The rows come from 4 hidden closed curves, with some noise, and rows from the same curve form a group. Each curve winds through 6 dimensions. The rows are also pushed far along 5 directions, which tell nothing about the answers.
In the rows, 128 means zero.
Known rows, each followed by its group:
[ 82 140 158 111 147 112 153 135 142 135 130 144 153 147 149 113 103  81]  U
[115 139 141 131 146 130 153 144 104 170 131 126 147 137 100 127 121 113]  Q
[194 146  93 118 124 183  86 119 125  55 102 172 107 119 148 121 144 159]  J
[132 154 123 119 122 134 117 146 125 118 156 124 123 122 117 133 100 109]  Q
[136 131  96 120 113 139  98 108 136 108 122 112 135 111 125 146 132 141]  Q
[171 192 141 111 142 150 136 152 103 158  92 174 126 134 107 114 100  88]  Q
[123 111 184 109 166 172 128 156 187 143 125  98  87 111 110 139 107 111]  V
[138 115 126 118 154 202  87 149 158  82 155  83  94 105 107 161 110 145]  J
[129  76 102 142 105 110 122  93 123  97 129  87 126 122 125 131 172 159]  U
[157 120 121 119 138 124 162 135 105 172 114 120 130 138  84 116 160 158]  U
[123 121 101 143 114 142 107 110 112  78 139 120 132 128 160 133 134 115]  U
[180 164 164 134 128 155 134 137 142 108  90 199  92 121 136 102 102  79]  Q
[120 137 133 125 116 119 123 122 134 144 121 124 132 121 126 123 116  94]  J
[ 94 162  78 136 106  86 156 115  50 171 131 117 180 165 139 140 121 107]  V
[150 131 138 124 119  90 161 127 117 158 112 158 131 140 123  94 152 126]  U
[138 100 123 128 133 149 122 125 146 110 142 113 127 112 105 129 149 156]  V
[138 142 121 118 135 134 127 149 112 141 150 117 129 130 103 131 123 137]  J
[ 99 153 121 122 136 134 135 124 126 132 128 130 153 134 136 148 100 103]  V
[ 69 105 167 153 145 142 119 154 133  80 190  86 112 131 142 137  89  71]  U
[ 89 128  62 128  89  85 129 111  95 192 173  62 183 121  97 163 135 147]  Q
[112 117 127 115 129 123 109 129 149 131 139 103 130 119 127 138 128 143]  J
[107 136  73 149 121 153 117 121  70 123 164  73 159 126 111 177 125 128]  V
[125 111 132 126 116 114 128 120 140 137 132  92 116 117 121 133 136 116]  V
[123 204  79 113 141 197  96 152  89 151 163 107 168 110 109 186  83  93]  U
[129  96 149 102 164 160 116 181 141 190 171  47 101 113  62 140 141 171]  J
[141 192  80 149 114 179  90 125  96  38 147 177 135 127 170 159  75 101]  Q
[181 126 128 109 138 173 134 151 144 169 131 102 102 100  57 135 140 150]  Q
[183 136 103 111 137 170 126 129 126 154  82 133 106 127 106 134 145 179]  U
[150 154 151 126 135 144 149 121 140 122  79 191 122 134 143 106 109  92]  Q
[121 154 152 103 134 114 156 132 149 173  92 156 132 139 128 112  99  98]  J
[112 111 144 127 134  97 154 129 132 129 141 125 133 138 126 116 140 128]  V
[ 78 145 147 125 130 110 132 152 121 122 165 113 131 150 142 123  76  73]  J
[153  82 140 127 129 128 123 137 145 143 128  90  88 118 103 122 160 173]  U
[136 106 143 118 144 153 115 158 136 112 160  97  94 126 120 121 133 138]  U
[173 155 155 116 124 117 165 136 136 208  78 168 114 126  95 104 127 114]  J
[ 90 132 131 133 126 125 131 132 123 132 139 123 139 141 147 129  99  97]  V
[110 104 149 118 136 130 127 135 154 109 132 109 105 137 146 118 118 119]  V
[140 161  56 167  78 119 119  65  73  85  80 186 166 140 183 139 132 120]  J
[153 125 120 127 136 159 110 138 133  93 145 121 108 118 116 139 130 154]  J
[111 109 105 160 123 141 115 111 100  86 143 117 141 130 153 143 145 133]  U
[ 75 165 132 123 138 130 115 136 132  95 163 143 162 131 169 144  82  73]  U
[ 89 136 105 127 106 104 113 128 111 139 156  89 143 135 137 143 100 106]  J
[126 129 139 141 112 124 119 126 148 122 135 143 116 114 145 128 113 110]  Q
[198 181  72  98 137 217  86 155 117 130 138 120 113 101  83 170 116 173]  V
[140 149 151 141 128 146 120 134 145 100 139 146 111 108 130 138 102  88]  V
[134 158 105 116 116 124 112 119 128 129 114 149 141 127 143 135 117 131]  J
[ 77 139 161 116 136  94 164 158 137 221 148  88 136 139  93 139  83  93]  J
[108 115 124 111 128 114 127 128 133 137 144 108 143 129 139 119 145 124]  U
[170  90 126 110 140 147 139 119 151 157  77 128 102 128 119 114 182 196]  V
[143  92 164 120 158 145 159 138 158 149 124 116 116 117  81 114 152 146]  Q
[132 166 134 135 111 105 160 136  98 164 106 179 136 155 145 101 102  86]  Q
[111 114 139 112 135 114 143 123 140 157 123 122 149 127 131 114 148 117]  U
[113  58 190 151 140 109 144 110 184  73 113 158  98 128 168  92 161 140]  V
[131 147 157 120 162 172 139 160 133 125 128 141 114 136 115 123  94 100]  Q
[109 147 147 138 145 145 149 143 115 132 133 132 130 140 129 135  95  79]  V
[141 111 160 146 129 121 149 108 153  97 103 174 123 122 138 106 141 115]  Q

New rows, each followed by its group:
[136 146  96 134 127 133 139 132  81 140 141 116 148 135 102 143 132 134]  U
[ 84 100 195 136 141  84 171 144 149 177 137 122 126 137 125 104 122  87]  V
[130 123 156 129 126  97 164 137 119 162 121 141 123 143 123  94 137 103]  U
[148 139  87 121 117 126 121 112  95 124 122 113 149 128 105 132 146 141]  Q
[172  92  91 142 108 120 136 101 105 159 106 107 130 114 100 129 201 189]  V
[162 136  96 146 136 195  99 116 115  39 136 151 124 111 146 151 142 143]  U
[137  98 129 127 131 133 152 129 151 158 134 117 125 117  99 129 151 164]  Q
[111 150 137 126 131 142 108 148 120 113 142 133 123 138 152 123  90  87]  J
[ 60 100 140 134 134 114 123 124 142 135 163  57 142 120 128 161 114 101]  V
[113 163  99 124 110 106 139 108 105 169 103 133 162 135 140 145 115 106]  V
[124 120 148 127 148 129 142 144 135 154 127 120 118 133 108 132 124 145]  U
[152  69 170 109 131  72 181 120 161 180  75 134  96 149 106  71 182 173]  U
[112 124 136 102 143 128 128 147 142 139 170  90 140 115 102 131 131 118]  U
[140 106 116 128 114 116 119 130 130 138 140  97 107 124 116 131 145 164]  J
[142 168 125 129 102 107 127 125 125 142 114 179 132 129 152 117 107 101]  V
[ 94 172 118 138 118 125 136 126 104 143 137 136 162 132 135 146  81  65]  V
[ 97 141 140 115 143 135 134 136 134 149 140 121 153 125 131 133 115  92]  U
[147 101  44 123  94 120 105  99  93 157 125  65 140 126 108 154 179 214]  J
[140 178 132 127 115 134 128 140 132 157 120 166 125 122 138 130  86  91]  Q
[102 128  99 123 134 143 111 143 109 126 171  85 143 132 117 151 114 143]  Q
[103 100 139 143 118 107 115 117 132 111 140 114 134 123 144 118 139 113]  J
[155 108  97 133 109 122 152 108 127 158 115 133 137 122 108 124 167 175]  Q
[196 165 107 157 116 190 104 116 116  68  86 187  89 119 150 144 109 130]  U
[117 111  37 129 104 134  73 108  79 107 191  35 171 103  91 179 166 182]  J
[172 146 139 116 137 133 135 133 117 141  94 157 121 129 104 107 143 128]  Q
[107 148 104 122 127 138 109 151 104 142 176  73 133 126 103 163  97 124]  U
[ 86 129 181 108 149 108 149 152 158 136 165 124 142 125 128 109 108  63]  U
[121 103 109 127 110  96 133 109 116 174 113  92 134 131 131 132 162 152]  V
[129 153  55 123 111 129 115 126  63 162 147  75 152 136 114 169 138 158]  V
[202 157  94 105 133 175 103 125 109 122  77 153 115 122 110 125 151 165]  Q
[ 97 139 112 151 120 112 138 124  88 107 157 122 154 142 135 138 115 103]  U
[175 120 106 137 136 175 123 123 110 114 105 141 114 125 125 131 161 165]  U
[143 129 149 151 131 160 119 141 137 108 125 141  90 123 141 133 107 115]  J
[147 167 143 116 137 144 143 135 130 127 122 172 141 119 131 114 118  79]  U
[148 119  63 147  98 145  89  87 102  54 153 118 156 100 146 149 175 144]  U
[165 128 116 133 113 113 141 112 112 133 110 141 135 121 101 113 156 133]  Q
[ 82  82 125 134 140 135 111 137 142 129 180  69 142 116 112 144 140 159]  V
[115  73 138 127 118  90 140 102 153 148 106 103 124 127 132 109 170 151]  U
[ 93 102 125 130 139 119 138 126 122 145 133 101 143 142 137 136 140 147]  V
[130 140  98 137 118 115 150 125  85 150 135 134 158 141 114 126 140 135]  V
[135 121 144 118 141 153 115 130 155 136 113 117 117 112 115 132 126 125]  Q
[174 150 143 101 160 167 144 141 151 152  89 171 120 121 109 124 138 153]  U
[126 134 140 130 120 120 144 134 138 144 142 124 130 118 105 125 112  97]  Q
[136  80 142 119 154 168 118 150 169 136 152  62  88 105  82 154 142 184]  J
[112 127  79 152  96  86 133  90  70 113 115 142 170 154 161 120 152 138]  Q
[152 146  80 149 104 134 121  95  85  69 108 152 129 141 169 138 139 129]  V
[139 155 159 132 131 130 147 126 137 131  95 158 109 129 145 128 104  74]  V
[135  91 130 149 122 120 134 109 131 106 138 113 127 111 118 126 166 137]  U
[109 105 135 145 128 129 139 113 128  89 130 118 126 134 145 128 129 106]  V
[130 113 107 119 114 103 135 132 105 164 134  94 126 144 113 118 145 153]  J
[ 85 139 135 145 137 151 125 152 120 146 172 104 138 125 125 157  86 100]  Q
[113 186 108 135 132 198  75 141 132  61 157 129 123 112 152 181  48  79]  J
[139  85 151 137 126 104 152  94 160 111  99 143 127 116 125 106 173 139]  U
[109 118 132 141 110  91 156 114 112 156 127 113 141 135 113 120 128  99]  J
[144 120 152 106 160 174 127 142 164 104 118 137 107 122 130 119 130 130]  U
[ 61  92 101 156  82  58 113  79 113 109 151  85 172 128 160 133 142 102]  J
[146 156  77 127 113 140 110 113  85 106 133 118 153 123 109 147 130 126]  Q
[130 177 146 129 152 164 146 156 108 145 116 168 129 145 135 130  84  86]  U
[166 152  93 138 106 178  77 120 136  79 124 150 101 107 159 151 110 139]  Q
[119  55 165 120 145  96 166 132 157 170 121 115 122 139 108  83 183 177]  V
[ 91  85 130 138 126 101 123 111 136  75 169 112 151 123 156 119 165 130]  U
[ 94 175 137 138 113 135 116 138 143 103 156 152 131 125 161 144  50  50]  Q
[150 108 110 131 117 122 139 102 131 120 111 145 140 123 118 113 165 159]  V
[103 134 131 141 123 121 137 146 104 149 155 115 133 141 129 126 105 100]  Q
[167 174 127 125 117 166 104 131 142 107 102 162  94 115 152 138  92  92]  V
[133 144 102 123 132 151 128 112 118 132 115 136 159 120 128 143 139 128]  U
[129  89 113 130 124 112 113 101 136 109 120 115 139 118 129 128 176 180]  Q
